The same things were measured in two ways. Each way mixes the same 10 hidden numbers, adds some noise and spreads widely along 7 directions of its own, which tell nothing about the thing.
Some things both ways: the first way, then the second way.
[  5  -3 -15   4 -11  -7 -13 -10  27   9   0  -3 -11  17  -7  -4 -25  11]
[ -9  -4  -6  15   5  -6 -13 -12   7  -6   7  15   5   5   5  15  -7  -4
  18  -8   3   0]

[10  0 -3 -2 -7 -4  6 -9  4  8 -4  0  7  2 -2  3  1 -8]
[ -2 -22   9   1  11  16   1   3   7  -7  -8   2   1  -5   5   3   5  -2
   3 -14  -3 -13]

[  5  -2  -4  19 -15  -8   5  12  -2  -6   1 -12   1  -4 -15 -16  12  27]
[  3   5   0 -13 -21 -15  11  12 -17  12   3   0   1   3  -7 -17   1   4
 -15  25  -8   4]

[-12  10 -12  -1   5  -3   0  -7  13  18   4  -6   6  24   6  -5   0   2]
[ -5   3   6  -5   7  17  11   5  -6  10 -14   3   9   5   4  -8  -6   2
   0   1  -8   1]

[ 10   5   5   4 -11 -22  10 -21 -29  -4   1  -2  16 -23   3  10  12   8]
[ -5   4  -5   6 -19 -26  -2  12  -8  11  -3  10   9  -1  -1 -10 -14  10
  -1  16  -5 -21]

[  8  12  -1  -3 -20  -6   0  -3  13  -9 -15   7 -26 -10  -4  13   3   4]
[ -3 -14  -7  24   6 -20 -20 -14   3  11 -10   4 -15  -8  13   6 -21  -2
  -5  -2  23   1]

[  1  12   1   3 -27 -11  -9   6   4  -4 -11   7 -22 -16 -16  -1   2   2]
[ -1 -11  -5  12  -4 -20  -7  -6   3 -10  16  14   5   2   4  10  14   2
  12  -8   6 -13]

[  5  -8  14  -2 -29 -15   7 -17  12  -5  -3  11  -7  -2  -9  -3   3  10]
[-13 -27  17  -6  14   2  22  12  -5  -7  -8  -6  23  -1   3  -1  35  -4
  10  -6  -5 -21]

[ -6 -10  15   0  -9   6  11   5 -13  -9   5  -9  24 -11   3   4  26 -18]
[ -7 -17   2  21  14 -12  -2   1   1  11  -1   1   1 -15   7  -1   9  -2
  13  -3  12  11]

[ -7   3  -2  -1  -8  -4   3  10   3 -10   1 -16  10   4   5   3  16 -17]
[  0  13  -7   4 -11  -9   9  -7   0 -10  19   8  14  -5  -2  18  20  -3
   2 -11 -18   2]

[ -9   2   3  -2 -11  -4  -1 -23   5   0 -11   1  -4  -9   3   3  -2  -9]
[ 13   4  -5  -6 -12  -1  11   3 -14 -16   5 -12  13  -4 -10  17   9  11
   6  -2 -19 -12]

[  2  -6  13   3 -10  -3   3 -11   1  -8 -14  13   0 -17   1  -7  12   0]
[  9  -7   1  -3   8  25   2   1   0   0  -8 -18 -20   1  -9   6  -5  -5
  -1   3  10  18]

[-11 -10  -9   1 -19  -9  -2   6  13  -3  -4  -8  -6  10  -3 -12   4   4]
[ -2  16 -13  11 -10  -7   0  -4   4 -13  15   6  13   1  -6  25   7  -6
   8  -7 -14  -1]

[ 22  -5  -8  10 -12  -9 -13 -15   4 -21  -2   5  -2   0 -13   5 -16   3]
[ -2  -9   0  -8   8   8   2 -14  -4   9   1  -1 -15   3  -2  -9  -4  -7
  10   2  14  28]

[  0 -20 -18 -12 -12  -8 -16   8   0 -31  -2 -15  -8  -3  -9  10  -3 -27]
[  2  -6  -1   3  14  29   0 -11  12 -12   8   7  -9   0  -8   9   4 -21
   4 -11  -4  20]

[ 23   5   1  -3 -13 -21   3 -12  -4 -14 -12  10  -1 -20  -7   8  -2 -11]
[ -3   1   0  12  -9 -19  -6   1  -1  13   0   2 -11  -9  -2  -5  -7  14
  -3   7  10   1]

[ 14  16   2  -7  -4 -13  -4 -46  30  -5 -10  21  -8   1  22  24 -21  -2]
[-24   2  15 -29 -17   5   2   1  -7  -1   1   8  12   2   4  -4   3   7
 -10   2  -9  13]

[ 35 -13   4  -1  -7 -22  17 -19   5   2 -10   1  27 -17  -4  -2   2   6]
[ 14   4  -9   2  -8   9   6  12  -7   5  14   9   2   1 -12 -19  16  -4
  -4   9  -3  -5]

[-12   1 -10   4  -4   2  -5  12   0   8   1   7  10   6 -11 -14   7   3]
[-23   0  10  -9 -23   1   0   1   7   0   4   9  -5   1  -2  -2 -15   0
  -9   6   7  -4]

[  9  -3   9 -18  -4  -2  -1 -28  12   2  -5  18   6   2  15  18  10 -17]
[  1 -13   7  10   8  -8  23  11   8  -6 -15   2  13   1   8  14  13  -9
  -7 -10 -17 -37]

[ 10  -7  -9   9  16  -7   2 -16 -14  -8   9 -19  23  -2  -2   4 -16  -5]
[  9 -16  -4   3   8  25 -14  -7  13 -21   5   6 -18   8 -12  11  -4 -11
   6  -7   4  -7]

[ 14   3 -10  -1   7  -8  11  -2   2   1  -1 -13   7   5 -12  -1   5   2]
[ -5   0 -10  25 -16 -36 -18 -17  10  -5  18  -4  -9 -17  -3  25  -3  12
   4 -11  15 -14]

[ -6   0  10  -7 -17  -4 -13 -13  -6  -9   2  -4  -7 -11 -15   9   4 -26]
[ -5  -7  -3   4 -10 -15  -1  -6   0  15   4   0  -5  -7  -2  -7 -20   3
   5   9   1  -4]

[ 13  11  -4   8  13 -12  -5 -28   1 -19  -4  -5  -1   2   8   8  -5   5]
[ 20   6  -4   0   1 -17  21   3 -14   0  -5 -15   1   8  -4  13  15   7
  -2   5 -13  -7]

[ 19   9  14  -6  -9   4  -1 -18  10   9   1  22  23 -14  22  26   9 -13]
[  0  13  -2   1  -6   2   8 -22  -6  12   1   2 -14  -6  -1   2 -25  -1
  -4   3   1  28]

[  7   0   0   0  -4  -7   2 -12  -4 -13  -1   8   6  -1  -3   2   7  -5]
[ -7  -3   7  -5  -5   6   6  -4   5   4  -8 -13 -16  -7  -5   5 -13  -3
  -7   1   7   5]

[  2  -9 -13  -4  15  17 -12  12  -5   7   3  -8  12   5 -17  -5  13 -11]
[ 20  -3 -13   4  -2  11  -3 -10   9  -7  16   3 -21   4 -12   5  -1 -13
  -2  -3   1   2]

[  1 -15 -22  -7  -8 -18  -8 -14  -6   0  -9  -5 -14   1 -21  -9   1  16]
[ -9 -23   3   7  -1   4   1  10  11 -10  -7   0   6   3  -2   8  -6  -9
   5  -3   4 -38]

[  3 -11   1   1   2  -1   2 -15  -7   8   3  -1  20   4  -4  -3   3  -2]
[-16 -17  14   0   7 -16   8   3  -6   7 -12 -12   6  -2   3   3   5  15
  16   2   4  -8]

Other things, the second way, with their names:
(18): [-14   6   5   0 -25 -27  13   3   2  -4   3  -6   6 -10  -1  21   2  13
   0  -3  -7 -17]
(115): [  3  10  -4  18   1   0 -12  -5   3  -5 -10 -15 -15  -4  -9  24 -16   6
  -4   0   3   1]
(356): [ 26  10 -19  20   2   9  -1  12  -5   7   1  -2  -7  -2 -11  -4  -1  -3
   2   7  -2   5]
(105): [ -8  -3   6  -4  -5   8   6   3   9  -7  -6   0  -1   7  -1  10   0  -6
 -11  -6  -1 -21]
(238): [-13  -6   8 -15 -19  -5   9   7   4   1  -2   3   2   4   1  -3  -1  -6
 -23   7  -7 -21]
(357): [-11   4  16 -18 -12  -4   1  -8  -8   6   6  -8  -9 -13  -9  -3   1  20
  -4   7 -10  29]
(152): [ -2   4   9  -7  -9 -15  17   0  -9  -5   4 -16   0  -2 -15  13  17  14
   6   6 -11  -1]
(360): [ 13 -20  -4  19  -4 -30   6  19  -7  -4  -3   8   9  -2   3  -1  18  -4
 -13  10  -1 -35]
(550): [-16   8   2  -7  -7  17 -20 -19   7  -8  14  -1  -5  -7  -5  15  -5   8
   3 -13   2  20]
(104): [ -3  -7  15 -15   0   1   9  13 -13   7  -4   4   2   1   2 -17  19  18
   2   6  -4  12]
(376): [  9  17 -10   2 -18 -25   7  11 -10 -14  15  -4  18   5  -8  24  29  12
   4   2 -25 -13]
(369): [-12  11   0  -5  -1   5  -4 -17  -9  14   4  -5  -1  -8   0  -2  -9   4
   6   0   6  36]
(295): [ -8  -9   8   1  -4   6  -9   4  -6   3  -3  -2   0 -18  -1  -7  -1  11
  -4   2   4   8]
(233): [ -2 -25   1   6  16  18   2  -7   8   0   1   1  -2  -8   6   1   2 -16
   8 -13  12   6]
(411): [ -4 -17   8   8   6   6  14   0   0   2 -12 -14  -6 -10   3  12 -11   1
  10  -5  13  -2]
(301): [  3   1  -6 -17 -10  -1  -4  -1  -5  -2  17  -5   7  -2  -5  -1  22   9
   4  -6 -13   4]
(334): [ -5  -2   5  -5  10  29  -6 -18  -1 -11   0  -4  -8   1  -6  13  -4  -3
   7 -10   7  22]
(414): [-13 -12  11   7   7   0  -5 -17   3  -4  -2  -7  -5 -14   0  16  -8   6
   6  -8   6   7]
(500): [  0  10  12  -6   0   8  11  -3   0   7  -9 -10 -14  -1  -8   4 -10  10
  -5   3  -7   6]
(229): [ 15  -2  -8  11   6  13  -4  -5   6   1  -6   5 -15  -2  -4   2 -18 -15
 -14   2  -8   1]
(218): [ -7   8   3   0 -14 -24  -9   4  -5  12   0   5  -2  -1   0  -2  -7  13
 -11  14 -11   8]
(325): [ -1   7  -2  -1 -24 -19   4   9 -14  13   1   1   1  -8  -5 -12  -4  15
  -9  15   2  -7]
(239): [ -3  -7   1  -2  -4   5   2  -6  -5   5 -13 -15  -5  -4   1  10 -27   4
   1   4   4   1]
(548): [-16   8  10 -10 -15   3   9 -18   4  -1   6  -4  -8  -8  -4  14 -11  -1
  -6  -5   0  14]
(136): [ 19   5 -14   7  14  14  10  -3 -12   4  -4  -1   3   7  -3   0  -1  -9
  11   2  -5   9]
(31): [  6 -10  -1  -5   7  22 -20  -2  -4   3   0  20 -11   3   0 -20  -9   0
  -2   3   2  18]
(25): [ 14   6 -11  12   0 -12   0  -4  -6  11   1   3  -2  -1  -4  -3  -9   4
   3   5  -5  -9]
(117): [  2 -12  -8  18  10   0   2   1  -7  -4   5  -1  15  -9   2   7  12   0
  29  -8   8   3]
(557): [  8 -10  -1  -4  -3  22   7  -6   8 -20   4   3  -6  10  -4  17  -4 -16
  -5  -7  -1 -15]
(225): [  3 -24  12  -8   2   6  16  16  13 -10  -7  -5  -8   6  -6   5  14 -10
  -9  -1 -12 -32]
(552): [  2   2  -2 -11 -15  15  -2  12   1   2   6   2  -9   8 -10  -9  -8  -3
  -9  14  -1   3]
(468): [-14  -7   6   7 -11 -22  -1   4   8  -5   0  -2   6 -10  -1  13   3  15
   8  -8  -4 -27]
(520): [  4  -4   2  -5 -11  -5  15  -8   7 -12   3 -10  -9   6  -4  23   0  -3
  -6  -9  -5 -23]
(410): [  2   1   9  -4  -8  -4  27  16 -12  22 -21  -7  -5  -6  -3 -15 -19   4
 -12  22 -11   1]
(168): [ 16 -14   5  -3   6   5  22  -6  -2 -18 -16 -11  -5   7   0  28  -4  -9
  -9  -6 -17 -21]
(137): [-15  16   0 -17 -28   4  -7  -9   2   1   8   8  -8   6 -11   2 -33  -4
 -14  15 -13  13]
(231): [ 17   8 -16   7   3  11   0   2 -17  19   6  34   9   7   3 -36  -6  -8
   0  12  -5  12]
(219): [  4   6  -9  -3 -12   8   7  -7   4   6  -9 -12 -15   3  -2   9 -26 -10
 -12   0   7  -7]
(494): [  4  -7  -3   3   6  31  -4  -6  -2   4  -2   3 -13  -6  -9 -12 -20  -7
   8   3  11  13]
(543): [ 18   0  -1  -9   7  18   0  10 -16   8  -8   0  -2   6  -6 -21   7  12
   0   7  -6   3]
(388): [-12  13  10 -16 -10  -6   8 -11 -15  -6  10  -7   8   2 -13   9  13  12
   5   5 -11  15]
(249): [ 22  -4  -8   1   1  10  -4  10 -16  18  -4   9  -7  -5  -5 -35  -3   3
  -8  17   0   9]
(228): [ -9 -21   7  -3  -6   9  -6  -4   4   2 -11  13 -11   0   7  -6 -36  -6
  -9   7   8  -7]
(426): [ -5   2  -3   5 -17 -14  -4 -15  -4  -5  13 -27 -10 -23 -11  25  -1  14
   8  -4  16  15]
(35): [ -8   3  -3  20  -7 -34 -10 -20   3   0   7  -7  -5 -13   2  29 -11  13
   7  -6   4   0]
(329): [-18  -4  12 -16 -18  17  -6   1  -1  -5   4 -10  -4 -14  -6   6 -10  10
  -3   3   2  20]

Some of these things the first way, each followed by its name:
[ 17   5 -24   3   0 -25  -1 -20   2 -15 -12 -14  -8   4 -11   3 -28  -8] => (543)
[ 13  -1  -2   3   9 -13  12 -30 -12  -4   8  -4  29   7   0   5  -8 -13] => (468)
[  8   9 -15  -2   8  -7 -12 -13  -4  -7  -8   9  -1  -5  -2   6  -6 -10] => (104)
[ 38  19   5   7  -3 -20  12 -34  13  15   0   6   5 -17  14  21 -18  22] => (31)
[  3  15   8  -3 -13 -20   4   3  -8  -6  -1   5  -3 -11   0   3  14 -14] => (500)
[ -9  12   1  -4 -16   1  -2  12   5  17   4 -10   7  -7   1  10  10 -10] => (231)
[ 12  -7   0  -4 -13  -3   4  -8   5   0  -9  -1   5 -15 -10   7  -6 -15] => (249)
[-10   1  13  -1 -14  -6  13  -1 -22  -8 -17  -3  12 -37  13   2  33 -13] => (329)
[  0 -14   6  -7 -18  10   4  10  15  10   1   0   2  -2  -1   4  11 -12] => (229)
[ -4  15 -12  18  12   7  -8 -12  11   1  14 -13  -3  22   6   3 -11  22] => (168)
[-11  10  -8   4 -11  -5   0   3  -2  -3  -3   3  -5   0 -16  -8   5   0] => (325)
[-12  -6  -8   2  -2   0  -5   1  -7  -7  10 -19  13   2   3   5   3  -9] => (137)
[  4   2  -7 -11  -2 -11  10  -5  13   3 -15 -12   1   0   8   3   4 -14] => (550)
[  4   7 -19   1  12  -8 -11 -14 -18   2  -3  -5   2  -5  -1   0  20  18] => (411)
[ -2 -20  -5 -17  -1   7  -2   1   2  21 -16   8   3 -11  -4  -9  27  -2] => (356)
[ -2  14 -10   5   0 -15  -2 -14 -13 -25 -10  -5  -5   5  -3   2  10  -1] => (219)
[-20   4   5   1  -6  -4  -3 -19  -8  -5   0  -6   3  -7   2   2   7  -7] => (117)
[  9   5   7  -4  20  -1   9 -26  -1   0   6  -8  17  -4  22  19   6  -6] => (218)
[ 29 -25  -2   5 -12   3  18  19  -7  12  -3  -6  39 -14  -3  -4  17  -5] => (357)
[  8  -7  -1  -2 -12  -4   4  -2  12  -6 -12   5   3   1  -5  -3   7  -2] => (238)
[ -1  -6 -15  -5  -2   1 -13 -22   4   4 -13  -1  -9   0   0   3   2   4] => (239)
[ -2  -3   4  10   6  -5   3 -13   4  -4  -4  -6  13  -3  -1 -15   0   0] => (552)
[ 11   7  -6   7  -8 -10  -4   3  -8 -10 -12   0   2  -5 -10  -5  10  -4] => (520)
